There are 9 hidden switches. A switch that is on adds its own fixed numbers to the row, and there is some noise. The rows also spread widely along 11 directions, which tell nothing about the answers.
In the rows, zero is written as 128.
Known rows, each followed by its switches (1 for on, 0 for off):
[ 73 122 156 164 154  72 114 143 132 105  85 134 171  76 119 192 132 160
 135 137 140  73 103 123 156 115 118  94 180  88 147  72 166 154 163  91
 113  86] -> 1 0 0 0 0 0 1 1 0
[ 87 140 129 150 150  83 120 125 114  80  92 161  95 119  92 135  88 140
 128 110 105 148 132 132 128 118 106 134 154 105 106  87 149 104 147 118
 147  84] -> 0 0 1 1 1 0 0 1 1
[ 84 141 133 114 152  84 137 161 110 101 112 131 107 123 123 152 105 121
 144 129 116 109  98 130 130 142 128 141 161 113 122  85 169 100 153 121
 118  93] -> 0 0 0 0 1 1 1 1 0
[124 116 109 127  87 159 123 138 148 124 140 120 100  65 207 209 140  90
 110 148 131 108 139 101  82  71 130 146 157 113 126 159 129 123 128 151
 150 169] -> 0 1 0 0 1 0 1 1 0
[ 89 133 134 157 141 106 111 158 120 109 105 123 115  82 135 172 110 131
 135 127 146 109 113 111 119  98 123 124 166  89 130  71 143 114 138 128
 138  77] -> 1 0 1 1 1 0 1 1 0
[ 59 116 117 134 155 129 131 164 106 106 143 101 108  44 152 168 131 121
 152 139 160 119  86 157 133 135 104 135 154  94 126 111 169  85 143 142
 131 121] -> 1 1 1 0 1 1 1 1 0
[ 91 121 100 129 140 107 141 125 123 112  90 121 134 112 119 135 119 137
 121 138 108 112 112 110  86 140 103 142 162 113 121 132 176 122 132 151
 132 148] -> 1 0 0 0 1 0 0 0 0
[ 92 121 126 144 150 103 115 165 114 114 112 132 105  98 129 160 115 119
 134 118 127 131 121 125 123 117 133 153 162 102 117  91 138  93 132 123
 141 106] -> 1 0 1 0 0 1 1 1 1
[ 57 155 137 154 125 103 118 124 146 100  97 128 133  71 141 140 131 182
 106 128 106 152 116  89 117 129 104 147 169 107 126 120 148 128 112 153
 135  96] -> 1 0 1 0 0 0 1 1 1
[ 95 129 144 144 152 106 129 151 123  97 135 117 106  96 133 116 123 123
 133 147 120 108  97 143 159 105  99 128 141 110 108  68 169  95 150 136
 165 111] -> 1 0 0 0 1 1 1 1 0
[ 63 123 131 154 196  78 128 144  84 133  66 102 153 121  71 122 129 133
 182 120 116 115  74 125 142 185 101 138 184  78 132  65 173  98 160 119
 124  90] -> 1 0 0 0 1 1 1 0 0
[103 165 185  85 134  48 113 126 156  78 130 154  84 100 148 147 130 163
 119 145  93 122 132 121 177 105 107 120 172 113 103  87 161 105 151 100
 149  80] -> 1 0 0 0 1 1 0 1 1
[ 78  97 121 123 134 112 135 129 113  85 163 167  64 126 133 226 109 151
 130 113 143 124 201 133  95  72 150 132 140  99 129 138 118  92 126  97
 133 112] -> 1 0 1 1 1 0 0 0 0
[ 94 107  95 109 139 121 178 152  95 104 165 149  54 169 137 157 105 121
 130 121 122 115 150 122  61 123 153 171 132 129 114 133 138  80 134 133
 125 110] -> 0 0 0 1 0 1 1 0 0
[ 89  93 100 148 161 127 129 148  97 109 100 127 133 112 116 166 121 101
 145 126 131 116 139 143 111 118 124 146 156 102 118 110 155 105 133 127
 148 170] -> 1 0 0 0 1 0 0 0 1
[ 64 126 120 142 154 131 139 156 120 122 127 103 130  65 154 167 140 142
 131 152 143 128 110 122 107 140 131 151 148 104 125 116 154 114 114 153
 129 112] -> 1 0 0 0 1 0 0 1 1
[136 142 147 119 135  94  99 166 112 105  99 128  89  90 140 166 109 118
 131 128 128 102 115 123 153 101 122 113 175 105 116  79 126  99 156 116
 148 110] -> 1 0 1 1 0 0 1 0 0
[ 46 133 121 150 148 140 133 165  95  98 119 100 165  57 169 167 130 129
 138 147 153 113  96 140 149 138 129 138 154 111 126 106 176 119 134 155
 131 150] -> 0 1 0 0 1 0 0 1 1
[143 136 114 131 144 111 109 163 124 113  81 140  96  72 138 178  76  93
 105 132 123 117 122 147 105  99 131 119 151 111 107  91 130 113 140 134
 139 112] -> 1 0 0 0 1 0 0 0 0
[ 19 129 130 134 154 100 148 114  99 108 125 126 137 100 148 193 146 192
 151 118 135 137 150  95 111 142 143 151 173  80 144 125 151 118 129 123
 100  72] -> 1 1 0 1 1 1 0 0 0
[117 113 119 135 151 114 133 161  98 119 126 118 101 111 123 153 115  88
 154 143 132  94 100 142 130 126 115 131 159 113 116  89 149  96 164 121
 146 125] -> 0 1 0 0 1 0 1 0 0
[101 136 137 139 142  96 121 120 112 119  83 101 143 106 150 124 156 142
 136 143 103 110 111  83 147 116 118 143 175 101 124  96 148 126 135 145
 153 124] -> 1 0 0 1 0 1 0 0 0
[102 103 129 145 126 133 114 105 121 156 112  81 138  85 180 185 198 129
 157 151 125 106 138  71 130  86 131 150 179  70 139 132 121 122 121 140
 160 150] -> 1 0 0 1 1 1 0 0 0
[124 137 148 122 172  89 111 167  97  88 103 141  93  84 123 140 101 104
 137 121 118 119 117 174 189 113 125 129 141 120 102  71 137  78 158 118
 160 125] -> 1 0 0 0 0 1 0 1 0

New rows, each followed by its switches (1 for on, 0 for off):
[102  95 139 174 133 114 105 101 127  98 102 148 136  78 143 184 150 117
 142 119 111 104 154 131 172  64 102 117 159  96 131 108 132 123 163 100
 167 158] -> 0 1 0 0 0 1 1 1 0
[ 45 135 131 169 130 118 133 125 116 119 112 109 160 106 169 166 145 154
 137 130 132 117 136  68 113 102 136 153 178  81 141  97 156 138 121 143
 128  94] -> 1 1 0 1 1 1 1 0 0
[ 60 144 141 160 172 131 130 188  98 119 135 110 118  81 150 154 106 149
 137 141 144 144 117 139 145 128 149 148 146 109 111  65 127  88 113 155
 145  86] -> 1 0 0 0 1 0 1 0 1
[ 97 110 121 126 147 104 138 121  99 119  99 119 124 117 123 148 163 119
 158 134 118 108 117 116 132 141 115 144 172 105 126 128 154 111 152 125
 144 151] -> 0 0 0 1 0 0 0 1 1
[ 70  91 121 158 173 125 143 157  74 117 136 121 132 133 125 184 138 132
 163 131 137 111 147 140 141 121 161 150 148 113 128 102 123  95 137 110
 139 153] -> 0 0 0 0 0 0 0 0 1
[ 73 116 123 151 131 112 141 143 106 106 155 115 110 121 149 138 154 130
 152 141 133 105 114  98 127 113 117 154 164 101 129  93 156 107 145 128
 142 102] -> 0 1 1 1 0 1 1 1 1
[ 78 132 119 157 143 120 120 176 122  84 107 141 135  88 144 159  86 111
 108 128 138 116 124 142 123 100 132 135 148 116 109  76 169 117 127 139
 144 130] -> 1 0 0 0 1 0 1 1 1
[ 87 131 114 169 145 131 121 148 115 129  82 110 143  66 143 165 113 121
 127 133 127 127  95 118 105 127 125 142 156 102 128 106 139 125 129 162
 131 112] -> 0 0 0 0 1 0 1 1 0
[ 63 110 120 155 131 140 136 133 103 142 151  93 118  79 172 203 161 152
 155 151 155 113 126  89  96 106 144 141 160  81 149 129 124 119 124 137
 123  95] -> 0 1 1 1 1 0 0 0 0
[104 170 144 129 120  87 116 145 164  82  92 141 113  76 157 135  85 141
  82 142 102 111  99 108 111  96 105 122 157 114 107  77 177 135 138 143
 132  75] -> 1 0 0 0 1 1 1 1 0
[109 166 135 104 141  67 126 156 121 119  85 146 109 131 130 169 100 136
 119 117  96 127 123  89  94 149 158 160 180 120 121 106 132 119 137 120
 101  77] -> 0 0 0 0 0 0 0 1 1
[ 94 142 145 109 131 112 125 135 114 106 129 123  97  90 164 180 147 139
 139 140 127 126 135 116 140 118 133 140 165 103 118 128 135 103 139 130
 141 119] -> 0 0 0 1 1 0 0 1 1
[ 53 145 139 163 164  81 115 126  99  89  74 117 159  94 100 110 131 162
 148 120 110 130  94 123 173 151  89 136 170 110 124  84 176 111 144 138
 136 122] -> 1 1 1 0 0 0 0 1 0
[ 98 132 121 110 146 113 144 150 102 117 118 119 102  98 158 171 130 128
 135 131 129 110 117 123 118 129 146 150 152 109 127 123 137 101 138 141
 125 110] -> 0 0 0 1 0 1 0 1 0
[ 79 142 132 161 184  89 117 160  85 125  84 112 125 109  97 125 111 111
 171 111 113 146  99 121 157 160 120 156 172 103 119  58 140  81 144 140
 143  90] -> 1 1 0 0 1 0 1 1 0
[ 55 157 151 133 169 113 151 190  81  84 163 114  94 129 156 120  99 143
 144 137 137 126 106 141 168 123 154 150 128 123 104  54 153  71 133 154
 145  80] -> 0 0 0 1 1 1 1 1 0
[ 78 141 165 111 158  95 125 149 126 124 148  80 109  27 140 131 171 170
 155 189 148 111  38 144 181 169  77 107 167  95 120  95 175  93 152 133
 140  82] -> 1 0 1 0 1 0 0 1 1
[110 103 142 185 134 111 131 115 127 126 138 110 118 135 138 123 164 130
 143 167 113  94 129  85 138  60 112 129 144  98 124  75 138 132 138 125
 181 107] -> 0 0 0 1 1 0 0 1 0
[123 108 123 114 137  99 118 129 126 119  89 128 122  79 130 169 148 117
 134 141 119  93 114 135 134 132 101 121 176 103 123 131 150 116 160 114
 144 161] -> 1 0 0 0 0 0 0 0 1
[ 76 111 126 128 158 133 138 152 109 114 146 105 111  54 158 169 148 129
 142 156 148 112 106 155 138 120 121 136 136  98 121 120 155  95 135 142
 146 131] -> 1 0 0 0 1 1 0 1 0
[ 95 113 142 123 152 101 134 152 120 109 137 139  93  65 148 182 139 134
 141 142 152 103 115 144 130 118 118 120 157  89 125  94 145 107 157 106
 136  68] -> 1 0 0 1 0 1 1 1 1
[ 77 104 128 148 141 113 119 108 108  76 111 151 135 100 142 166 144 124
 142 111 108 123 166 140 172  90 117 140 157 114 119 127 147 109 149 112
 161 191] -> 0 1 0 0 0 1 0 1 1
[ 90  84 103 157 140 121 143 134 124 114 129 143 110 134 123 176 139 115
 132 124 126 113 161 109  84  99 134 160 157 110 125 128 138 112 128 112
 148 146] -> 1 0 0 0 0 0 1 1 1
[ 53 122 112 147 157 105 154 160  93 101 114 113 151 156 144 129 137 137
 135 126 123 113 131  89 107 126 153 181 163 113 126  89 171 116 110 148
 129 126] -> 1 0 0 1 0 1 0 1 1
[ 53 157 141 106 148  82 119 174  98  85  89 135 157 131 147 179 103 135
 138 116 123  98 120 117 150 141 154 140 189 111 130  86 188 116 145 111
  99 138] -> 0 0 0 0 1 1 1 0 1
[106 114 118 125 119  98 132 118 140 120  98 133 121 121 138 158 147 118
 127 126  96 102 117  89  91 124 114 156 179 105 131 137 158 130 145 118
 133 136] -> 0 0 0 0 0 1 1 1 1
[ 99 181 155  86 137  91  98 161 102  71  75 135 116  89 175 147 118 121
 126 101 106 141 136 120 191 129 138 153 183 118 107 102 146  78 138 150
 154 159] -> 1 0 0 1 0 1 1 1 1
[ 76  68 128 187 143 110 137  73 116  83 107 141 150 122 107 149 168 162
 143 130 118  90 168 124 161  65  92 110 150  98 129 112 153 139 150 103
 184 176] -> 1 0 0 1 0 0 0 0 0
[ 88 176 146 129 121  94 102 155 151  97  96 129 113  67 154 151 100 147
  99 133 115 142 104 103 123 119 119 136 173 109 114  88 153 114 121 146
 131  78] -> 1 0 1 0 1 0 1 1 1
[ 52 159 167 154 127 114 122 136 149  64 140 139 129  31 170 141 111 189
 100 162 134 128 112 145 171 100  84 101 150 116 107  79 174 132 136 142
 148  83] -> 1 1 0 0 1 0 1 0 1
[ 35 111 106 130 156 122 143 144 101 100 114 129 145  83 147 197 139 141
 142 119 146 120 139 140 111 138 142 152 156  95 135 139 176 110 123 128
 114 156] -> 1 0 0 0 1 1 0 1 1
[ 67 152 133 104 150  58 114 115 118  85  50 129 150  90 104 137 128 164
 133 108 100 116  89 121 154 167  87 130 190 103 132 121 197 119 154 124
 112 139] -> 1 0 1 0 0 1 0 1 0
[114 125 143 111 133  96 124 131 143 151 106 118 109  51 143 187 158 147
 136 155 130 110  91 109 104 152 107 124 189  92 134 132 127 127 152 122
 119  81] -> 1 0 0 0 0 0 1 0 1
[120 124 127  82 144 113 118 183  84 110 123 105  92 117 158 183 134  70
 162 127 147  91 125 137 152 122 144 144 174 107 122 109 145  69 152 125
 150 175] -> 1 0 0 1 1 0 1 1 0
[ 91 113 137 130 132  85 144 128 137  98 163 135  95 144 140 139 145 129
 136 155 112  95 137 109 128  84 113 136 152 109 118  91 174 114 144 101
 149 115] -> 1 1 0 0 1 1 0 1 0
[ 71 113  97 147 177 118 128 123  80 115  61 139 124  82  89 177 111 136
 150  96 132 156 135 146 101 166 122 145 164  85 124 125 134  99 134 136
 127 115] -> 1 0 0 1 1 0 0 0 1
[ 37 142 129 154 152  95 121 155  86  57  87 163 168 104 142 207  86 130
 135  93 146 108 162 142 155  99 157 128 164  94 132  72 180 132 146  98
 110 114] -> 0 1 0 1 1 1 0 1 1
[ 69 116 160 153 160 106 112 114  83 115 103 111 144  73 129 189 161 145
 187 127 143 108 116 137 202 124 108 107 183  76 145  94 133 106 169 106
 145 118] -> 0 1 0 1 1 0 1 0 0
[102 118 139 151 137 110 132 140 120 121 124 123 127 110 153 171 136 148
 128 153 116  98 128 109 135  88 144 125 151 116 127  97 128 131 137 121
 135 118] -> 0 0 0 0 0 0 0 0 0
[ 83 179 134 138 104  82 134 140 157 111 100 122 132 137 172  99 119 153
  92 135  71 127 111  35  83 118 129 177 181 128 119  85 169 144 109 170
 120  75] -> 1 1 0 0 0 1 1 1 0
[115 112 107 129 121 112 120 174 134 110 124 143  96  86 155 207 102 101
 108 127 145  93 130 127  82  84 146 136 152 103 131 111 144 113 137 109
 122 116] -> 1 0 1 0 0 1 1 1 0
[ 44 158 175 132 161  80 123 108 125  86 101 130 138  68 141 129 151 217
 133 138  96 150 116 124 192 144 101 132 167 105 113 100 156 113 136 133
 138  97] -> 1 0 0 0 0 1 0 0 1
[ 94 129 136 150 162  91 113 163  93 113 101  98 139 149 114 105 140 126
 152 140 111 106 108 102 169 127 127 153 180 116 112  64 159 101 131 132
 162 153] -> 1 0 1 0 0 0 0 0 1
[100 141 141 132 132  96 126 149 133 110 115 124 102  85 145 165 118 134
 126 141 134 106 110 111 114 108 118 121 161  96 125  84 148 122 143 131
 135  69] -> 1 0 0 1 1 0 1 1 0
[ 56 129 109 120 128 102 154 134 120 117 126 127 125 141 156 171 138 152
 129 116 111 120 147  71  70 135 148 178 184 109 138 141 158 119 121 135
  99 121] -> 1 1 0 0 0 1 1 0 0
[109  87  93 141 138 124 134 176 106 108 149 142  84 163 130 190 100  67
 138 118 137  85 154 126  83  69 155 156 145 107 125 101 149  91 137  99
 144 154] -> 0 0 1 0 1 1 1 1 0
[ 87 142 122 147 138 106 125 139 131  94  88 131 130 102 135 139 110 134
 111 131 107 122 125 112 117 105 119 142 155 118 116 103 163 125 123 148
 142 135] -> 1 0 0 0 1 0 0 1 0
[ 78 129 157 142 156 110 108 148  98 109 133 105 103  87 146 158 153 131
 169 130 135 127 120 124 186 104 123 140 162  81 124  88 131  73 140 127
 165 115] -> 1 0 1 1 1 1 1 1 0
[ 86 103 136 182 148 121 102 151 107  98 112 108 156  90 150 138 150 127
 135 149 131  96 126 130 178  68 121 129 156 105 117  69 154 119 133 124
 178 172] -> 1 0 1 0 0 1 0 0 1
[ 55 133 141 160 153  79 129 120 106  97  71 129 169 128 122 150 139 156
 145 106 113 109 129  85 149 120 125 145 183  93 141  85 166 130 139 120
 131 112] -> 1 0 0 1 0 1 1 1 0
[ 67 142 156 145 172  80 104 188  71  95 102  98 164 134 141 160 126 127
 167 131 143  72 112 122 206  98 151 120 178  86 133  26 175 103 151 105
 138 124] -> 1 0 1 1 1 1 0 0 0
[ 82  92 119 176 132 101 131 105 134 107 135 159  85 128 113 176 123 139
 131 112 123 129 172 101  83  63 120 142 144  80 126  98 131 111 129 102
 155  76] -> 1 0 1 1 1 1 1 1 0
[ 63 138 119 140 159  73 126 169 102 104  95 118 143 135 112 149 103 129
 139 118 122 101 103 107 116 134 141 152 169 100 131  71 185 114 132 120
 109  99] -> 1 0 1 0 1 1 0 1 0
[116 127 123 123 157 103 132 152  94 119 101 125 107  95 139 157 132 104
 145 128 124 112 112 135 136 133 129 147 158 102 115 102 138 100 153 125
 140 117] -> 0 0 0 1 0 1 0 1 1
[119 116 139 156 116 138 115 123 130  88 127 123 111  71 183 147 149 130
 111 153 122 107 146 121 162  48 115 126 134 118 107 108 127 121 127 153
 194 166] -> 1 0 0 1 0 0 0 1 0
[ 87 136 117 115 120  74 106 103 149  83  62 142 139  58 112 142 125 129
 120 123 109 113  87 131 115 144  56 120 192  95 121 125 210 133 166 116
 127 131] -> 1 1 1 0 1 1 0 1 1
[ 75 118 129 126 126 102 137 141 121  85 143 121 113 128 138 126 132 135
 136 146 133  87 114 114 123 107  97 130 170 100 117  91 194 107 147 119
 151 125] -> 1 0 1 1 1 1 1 0 1
[ 58 123 153 166 168 111 137 159  92  84 154 109 136 123 150 132 138 152
 147 153 143  94 129 133 188  77 138 124 140 104 117  49 168 106 134 129
 164 116] -> 1 0 0 1 1 1 0 0 0
[117 155 119 145 119 104 114 144 121 114  79 120 140 138 163 121 116 117
 111 126  82 121 141  66 121  98 141 166 175 131 112  95 143 127 116 161
 151 152] -> 1 1 0 0 0 0 0 0 0
[108 109 114 138 170 106 128 163  96 125 107 134 108  96 106 193 104  96
 150 125 140 101 109 158 114 129 137 128 146  98 127  97 139 103 158 108
 121 111] -> 0 0 0 0 1 0 0 1 0
[102 174 138 117 120 126 109 184 119  93 106 128 106  78 202 191  88 119
 106 124 136 128 146 108 129  90 165 144 161 112 114  96 128 103 116 158
 134 114] -> 1 0 0 1 1 0 1 1 0
[ 77 108 103 140 147 124 145 140 114 135 112 115 126 104 144 166 154 137
 133 133 124 129 133 103  84 138 143 175 159 107 126 144 138 115 109 147
 129 140] -> 1 0 0 0 0 0 0 1 1
[ 68 113 109 121 186 130 145 204  60 166 130  67 137 115 150 184 155 104
 179 146 160 109 104 117 110 178 183 177 177  94 136 103 135  76 117 141
 113 135] -> 1 0 0 0 1 0 0 0 1
[ 76 124 108 164 153 140 117 154  92 111  85 105 131  60 146 150 122 122
 136 113 138 137 110 131 131 120 126 154 149  96 124 101 137  94 126 165
 149 124] -> 1 0 1 1 0 1 1 1 0
[ 19 110 132 129 150  81 141 106 107 112 119 142 132 122  99 185 157 194
 163 105 121 142 149  99 113 176 116 157 199  88 149 147 157 110 133 100
  98 110] -> 1 1 1 0 0 0 1 0 1
[ 49 141 142 137 160 121 111 145  85  90  89 108 155  71 154 151 146 131
 157 116 137 132 116 134 188 133 119 145 172  92 121  99 164  92 136 146
 156 156] -> 1 0 0 1 1 1 1 1 1
[ 86 146 148 110 149  63 130 145 121 113 105 123 126 106 133 166 135 140
 142 141 130  96 104  98 123 139 124 131 186  84 132  79 177 127 154 103
 111  57] -> 1 0 0 1 1 1 0 1 1
[ 89 125 129 141 160 125 131 157  90 101 111 119 110  99 142 137 135 116
 148 121 131 133 128 134 157 128 127 156 156 114 111  97 129  80 132 149
 166 141] -> 1 0 0 1 0 0 1 1 1
[103 114 105 170 179 110 101 139  68 106  42 142 134 125  98 154  99  75
 160  76 106 137 162 136 147 106 139 160 161  87 119  82 124  87 138 126
 167 154] -> 1 0 0 1 1 1 0 1 0
[ 64 120 133 157 170 107 124 176  99 120 115 107 154  99 149 179 135 123
 151 139 143  95 116 124 148 106 157 141 156  92 136  69 159 117 128 121
 128 117] -> 1 0 0 0 1 1 0 1 0
[100 143 118  99 121  78 116 107 115  92  70 163 114 125 136 195 109 110
 137  92  99 116 159 100 109 120 134 147 189  94 132 134 159 120 155 103
 113 129] -> 0 1 0 1 1 1 0 1 0
[ 41 130 137 184 177 114 115 160  71 101  97 100 166  70 132 171 116 153
 162 128 159 117 104 133 169 128 130 119 162  78 137  54 153 113 137 135
 127  90] -> 1 1 1 1 1 0 0 0 0
[123 106 116 124 159  80 118 163  95 112  76 128 149 142 119 163 122  84
 148 123 116  65 125 130 143 112 136 134 182 107 127  83 169 115 160  97
 134 172] -> 1 0 0 0 0 1 0 0 0
[113 145 147 134 132  82  91 129 130  85  79 152 125  35 144 184 108 133
 122 121 117 106 100 154 166 104  96 101 167 103 123  97 155 130 169 107
 125 107] -> 0 1 1 0 0 1 0 1 0
[ 64 109 108 162 151 119 133 117 111  68 102 143 129  92 117 127 113 141
 122 118 114 123 115 162 144 111  91 132 128 123 114 121 179 107 141 143
 150 168] -> 0 0 1 0 0 1 0 1 0
[ 30 161 179 134 162  81 128 138 104  88 111 110 166 114 134 132 155 190
 157 144 112 122 100 112 210 151 123 134 172 110 125  82 178 112 138 127
 130 120] -> 0 0 0 0 1 0 0 1 1
[ 79 121 145 138 162 116 128 137 105  94 135 119 104 115 130 126 134 132
 148 130 111 124 126 145 173 110 107 140 147 109 108  94 154  77 138 135
 175 150] -> 1 0 0 0 1 1 1 0 0
[ 63 166 147 156 130  94 119 143 122  64 108 162 139 106 159 184  77 167
 104 126 126 123 159 114 136  84 147 115 164 110 120  65 155 148 137 117
 114  68] -> 0 1 0 1 1 0 0 0 1
[ 63 134 138 139 165 101 138 135 118 118 124 125 114  97 133 160 125 168
 134 140 117 129 121 117 121 130 133 145 150  96 123 103 149 109 127 132
 125  80] -> 1 0 0 0 1 1 0 0 0
[ 79 144 152 134 138  99  96 148 111  87 110 128 108  80 151 158 126 132
 139 118 129 134 130 122 170 100 119 140 170  87 115  83 148  91 136 126
 161 114] -> 1 0 1 1 1 1 1 1 1
